There are 4 ways to turn a row about zero (a turn may also mirror it). The second row of each pair is the first, turned, with some noise. The first 28 pairs use one turn. New pairs use 2 turns, one after the other, and a turn may come again.
(in the rows, 128 means zero)
Known pairs, each followed by its turns in order:
[130 124 145 130 207  99]
[146 109 151  76 151  72] -> K960

[156 207  99  93 101 133]
[ 76  97 117 147 114  59] -> K172

[147 114 151 129 112 103]
[145 134 152 128  99 134] -> K960

[125 148 126 164 116 105]
[110 154 106 100 126 120] -> K157

[155 111 135 118 133  62]
[108 144 106  98 126 188] -> K819

[ 93 171 143 123 142  49]
[122  74  63 164 135 159] -> K172

[136 152 127  61 152 187]
[123  56 131 190 145 142] -> K157

[161 137 143  66 101 151]
[169  99  90 188 123 125] -> K157

[188  93 125 149 132 129]
[177 106 138  85 113 145] -> K157

[177  92 113 126 143 144]
[143 159 165 131  90 123] -> K172

[141 135  49 111 118 110]
[122 149 125 192 124  76] -> K172

[153 145 104 153 111 100]
[158 109 127 151 115 103] -> K172

[112 107 106  85  49 137]
[153 175  97 189 114 169] -> K960

[154 123 101 122 126 150]
[165 134 119 146 150 130] -> K819

[162  97 131  71 101 115]
[188 154 152 151 133 158] -> K960

[142 117 144 128 111 126]
[147 134 116 109 117 124] -> K172

[139 107 121 186 104 149]
[178 129 166 112 151 112] -> K172

[188 118 172 142 133 146]
[139  99  57 116 134 122] -> K819

[177 128 112 132 143  99]
[159 116 124  92 154 120] -> K157

[102 138 207 120 134  75]
[133 178 159  86  74  89] -> K960

[ 64  93 134 158 160  54]
[ 68  95 186 110  95 186] -> K819

[ 87  99 180 131  66 118]
[ 48 123 133 115 167 103] -> K819

[173 143 139  66 123 122]
[157 164  94  85 148 123] -> K819

[207  87 132 144 159  91]
[148 104  66 122 129 205] -> K819

[135 146  90 137 132 164]
[103 101 117 127 132 172] -> K157

[153  49  72 207  95 182]
[131  17  78 198  96 159] -> K960

[143 135 153 115  93 121]
[133 154 148 123 109 153] -> K960

[ 66 149 138 145 133 131]
[ 74 151 138 136 126 115] -> K157

New pairs. What belongs after each?
[ 49 123 207  58 133 114]
[140 112  19 152 203 103] -> K960 K157

[120 155 155 127 146 106]
[136 171 143 110 130 120] -> K960 K960

[125 155 130  96 130 120]
[113 132 161 145 137 134] -> K172 K819

[114 109  71 130 152 149]
[102  91 161 154  95 131] -> K157 K157

[ 49 124 111 132  94 157]
[ 42 137 107 137  99 124] -> K157 K157

[ 81  90 137 130 207 141]
[161  83 125 138 113  47] -> K172 K819

[ 86 156 129  49 125 118]
[133 172 107  57 105 106] -> K819 K819

[142 191 187 132 115  86]
[191 115  99 195 128 119] -> K172 K960

[137 125 139 137 167 148]
[121 168 120 136 107 143] -> K960 K172

[123  55 156 101  63 113]
[ 83 100 207 148 175 117] -> K819 K157

[125 178 141 107 132 104]
[148 167 119 144 166 129] -> K172 K172

[133 111 141 105 176 163]
[154 109 123 113  75 119] -> K157 K960

[123 126 126 160 129  93]
[126 139 135 130  85 110] -> K960 K960

[131 141 111 175 123 110]
[126 102  97 123 128 165] -> K172 K819

[ 81 128 207 106 127 177]
[116 209 110  98  78 107] -> K157 K157

[ 92 181 132 107 136 125]
[ 95 178 111  99 125 116] -> K819 K819

[126  81 115 102 102 130]
[104 131 157 136 118 172] -> K819 K172

[ 82 182 124  88 158 189]
[ 61 155 184 168 133  97] -> K172 K157

[165 127 122 132 101 130]
[124 113 155 163 141 122] -> K819 K172

[131 114 145 138  60 143]
[131 169 117 182 140 107] -> K157 K819

[139 123 111 141 140 144]
[117 148 129 110 126 131] -> K157 K172

[158 143 115  76 205 113]
[169 115 211  99 130 104] -> K157 K157

[124  93 113 142 144 123]
[106 125 124  99 111 136] -> K157 K172

[126 101 149 111 108 145]
[110 112 139 137 103 159] -> K157 K960

[149 131 153 158 107 181]
[146 166 108 154  98 169] -> K157 K157

[105 131  67 134  97 161]
[137 100 162 184  99 143] -> K960 K819

[ 61 124 127 153 135 138]
[ 63 100 120 101 132 123] -> K819 K819

[122 112 127 109 144 127]
[117 120 137 123 143 118] -> K172 K172

[137 103 207 129  83  88]
[ 84 154 168 178 188 149] -> K819 K157

[195 160 149 158 124 109]
[128 177  98 169  98  98] -> K157 K172

[153 103 111 140  86 134]
[136  99  91 135 124 161] -> K157 K157

[194 148 116 147 141 113]
[178 117 148 145 165 157] -> K157 K157

[113 128 134 145 116 123]
[126 133 115 128 115 107] -> K819 K960

[135  49 141  50 129 136]
[113  69 180  89  82 171] -> K157 K960

[105 150  86 184 124 119]
[141 115 171  69 113 110] -> K172 K157

[ 84 143 127 123  93 116]
[157 120 162 132 107 164] -> K172 K819

[132 136  57 120 143 124]
[180  86 149 116 115 109] -> K157 K819

[108 112  64 135 154 127]
[110  98 102 153  77 118] -> K172 K819

[156 125 155 113  83 136]
[150 138 165 135 101 149] -> K819 K819

[ 65 190 164 207 176 103]
[ 19 157 141 142 194 103] -> K819 K819

